Every row belongs to one group in each of 3 separate groupings. Each group adds its own fixed numbers to the row, and there is some noise. The rows also spread widely along 2 directions, which tell nothing about the answers.
In the rows, 100 means zero.
Some rows, each with its group in each grouping after it:
[77,113,103,112,79,92,107,85,97,110,81,109,93,98,101,94,103,91,88,95]  (2) q587 voni
[87,107,107,130,87,105,119,92,98,141,101,121,86,89,87,97,89,105,93,105]  (1) q671 tam
[95,106,113,113,85,101,112,93,97,122,86,108,89,94,99,96,88,94,89,112]  (2) q861 tam
[82,113,121,119,76,109,90,112,101,121,107,106,84,95,99,92,86,107,83,105]  (0) q132 zib
[92,111,118,127,106,99,107,84,89,136,113,127,75,86,106,122,95,105,112,82]  (1) q587 fen
[85,116,106,118,79,109,97,99,85,115,99,110,90,94,102,86,76,113,90,103]  (0) q671 zib
[88,96,111,117,61,103,114,93,124,108,95,94,80,104,90,95,99,100,82,111]  (1) q861 romuf
[101,120,105,121,105,93,94,83,79,123,81,120,103,86,93,111,102,102,110,85]  (2) q589 romuf
[64,96,134,112,47,97,115,113,119,121,96,86,87,111,99,87,103,77,73,110]  (2) q99 voni
[85,99,125,122,81,99,108,103,107,129,114,106,83,94,105,100,97,111,93,100]  (1) q99 fen
[91,104,106,129,81,96,104,94,104,118,97,105,86,95,91,103,110,100,87,92]  (1) q132 romuf
[81,112,117,119,77,99,113,92,95,120,81,110,95,96,103,86,97,97,96,100]  (2) q589 voni
[81,103,144,126,95,95,100,108,91,158,113,118,88,105,99,120,105,84,111,82]  (2) q99 fen
[95,99,99,109,78,107,117,86,111,104,90,104,88,92,103,79,80,121,75,125]  (1) q861 tam
[96,105,109,121,89,96,112,88,104,127,102,105,86,89,100,88,79,117,86,107]  (1) q99 tam
[77,104,123,114,66,98,118,101,107,126,86,107,93,103,97,90,97,82,95,105]  (2) q589 voni
[94,108,120,114,75,105,103,91,107,109,96,105,91,100,89,104,96,100,95,101]  (0) q861 romuf
[83,103,123,120,85,101,102,97,101,124,112,107,84,95,109,98,93,114,97,94]  (1) q99 fen
[80,98,117,125,70,108,115,102,119,133,106,104,72,107,84,121,102,75,90,93]  (1) q587 romuf
[93,107,131,122,90,104,115,101,113,149,110,119,89,94,84,103,77,100,102,107]  (0) q589 tam
[88,101,120,114,76,108,112,102,107,133,94,107,83,104,95,94,95,88,86,120]  (2) q861 tam

New rows, each followed by its group in each grouping:
[101,109,90,124,100,101,92,90,79,110,95,117,88,83,110,86,88,125,88,95]  (1) q132 zib
[85,101,109,125,71,104,121,94,104,130,96,107,76,92,93,92,87,107,82,111]  (1) q671 tam
[94,111,110,113,87,99,110,89,97,117,91,108,91,94,97,94,91,100,84,120]  (2) q861 tam
[98,126,109,119,105,90,91,83,78,124,93,114,106,94,97,107,106,100,107,83]  (2) q99 romuf
[81,119,99,115,80,100,107,80,103,98,90,113,99,91,105,82,86,112,84,105]  (0) q587 voni
[88,110,121,114,85,106,91,111,85,135,102,109,88,106,105,97,89,94,95,92]  (2) q99 zib
[90,113,113,122,85,97,101,97,98,121,89,106,97,99,91,105,100,90,95,95]  (2) q589 romuf
[92,111,99,121,91,98,107,80,96,118,98,116,85,92,90,109,102,103,98,86]  (1) q587 romuf
[84,109,118,113,80,106,112,92,114,122,104,104,83,89,92,101,79,98,81,115]  (0) q587 tam
[92,111,115,109,83,104,113,92,101,119,86,111,89,92,98,92,90,101,88,116]  (2) q861 tam
[100,108,120,122,95,100,101,89,86,138,96,126,97,101,86,122,109,84,114,86]  (2) q861 romuf
[87,106,115,122,79,99,99,99,98,122,91,105,88,100,90,112,118,78,96,91]  (2) q132 romuf
[83,97,124,130,71,106,125,106,118,144,106,111,77,95,87,109,96,90,86,108]  (1) q132 tam
[86,105,129,116,70,106,119,106,120,130,102,108,82,97,87,95,72,101,89,117]  (0) q589 tam
[88,108,116,112,79,103,113,97,106,124,88,104,91,93,94,93,85,96,87,118]  (2) q589 tam
[88,113,129,122,86,104,106,97,108,135,110,117,79,101,80,125,101,82,104,87]  (0) q587 romuf
[90,111,114,114,89,104,109,91,99,116,84,105,94,94,102,92,81,99,84,112]  (2) q589 tam
[83,106,104,121,73,98,122,85,108,121,97,114,84,94,96,96,97,102,88,100]  (1) q587 voni
[77,106,101,118,61,104,120,89,105,116,88,108,88,96,101,78,100,108,86,105]  (1) q671 voni
[88,115,106,123,91,99,99,84,80,126,87,113,91,96,90,109,110,92,97,86]  (2) q671 romuf
[93,100,111,123,76,98,107,94,111,122,97,96,86,106,95,99,100,107,88,97]  (1) q99 romuf
[87,112,106,117,86,107,89,104,86,117,93,106,89,95,109,84,98,97,81,102]  (2) q132 zib
[94,100,101,113,73,102,104,88,112,99,89,96,86,99,96,89,97,111,83,106]  (1) q861 romuf
[79,110,109,111,76,105,112,90,107,116,91,97,85,92,100,100,90,90,71,119]  (2) q587 tam
[101,99,113,119,91,102,119,84,104,128,103,121,84,94,87,98,84,111,94,107]  (1) q861 tam
[80,112,116,123,95,100,97,95,87,121,97,109,91,90,110,102,110,95,98,92]  (2) q132 fen
[89,105,101,127,82,102,114,84,97,136,96,118,82,88,92,94,88,116,91,104]  (1) q671 tam
[97,115,115,126,102,97,103,92,87,141,93,121,95,80,91,101,99,91,96,97]  (2) q132 tam
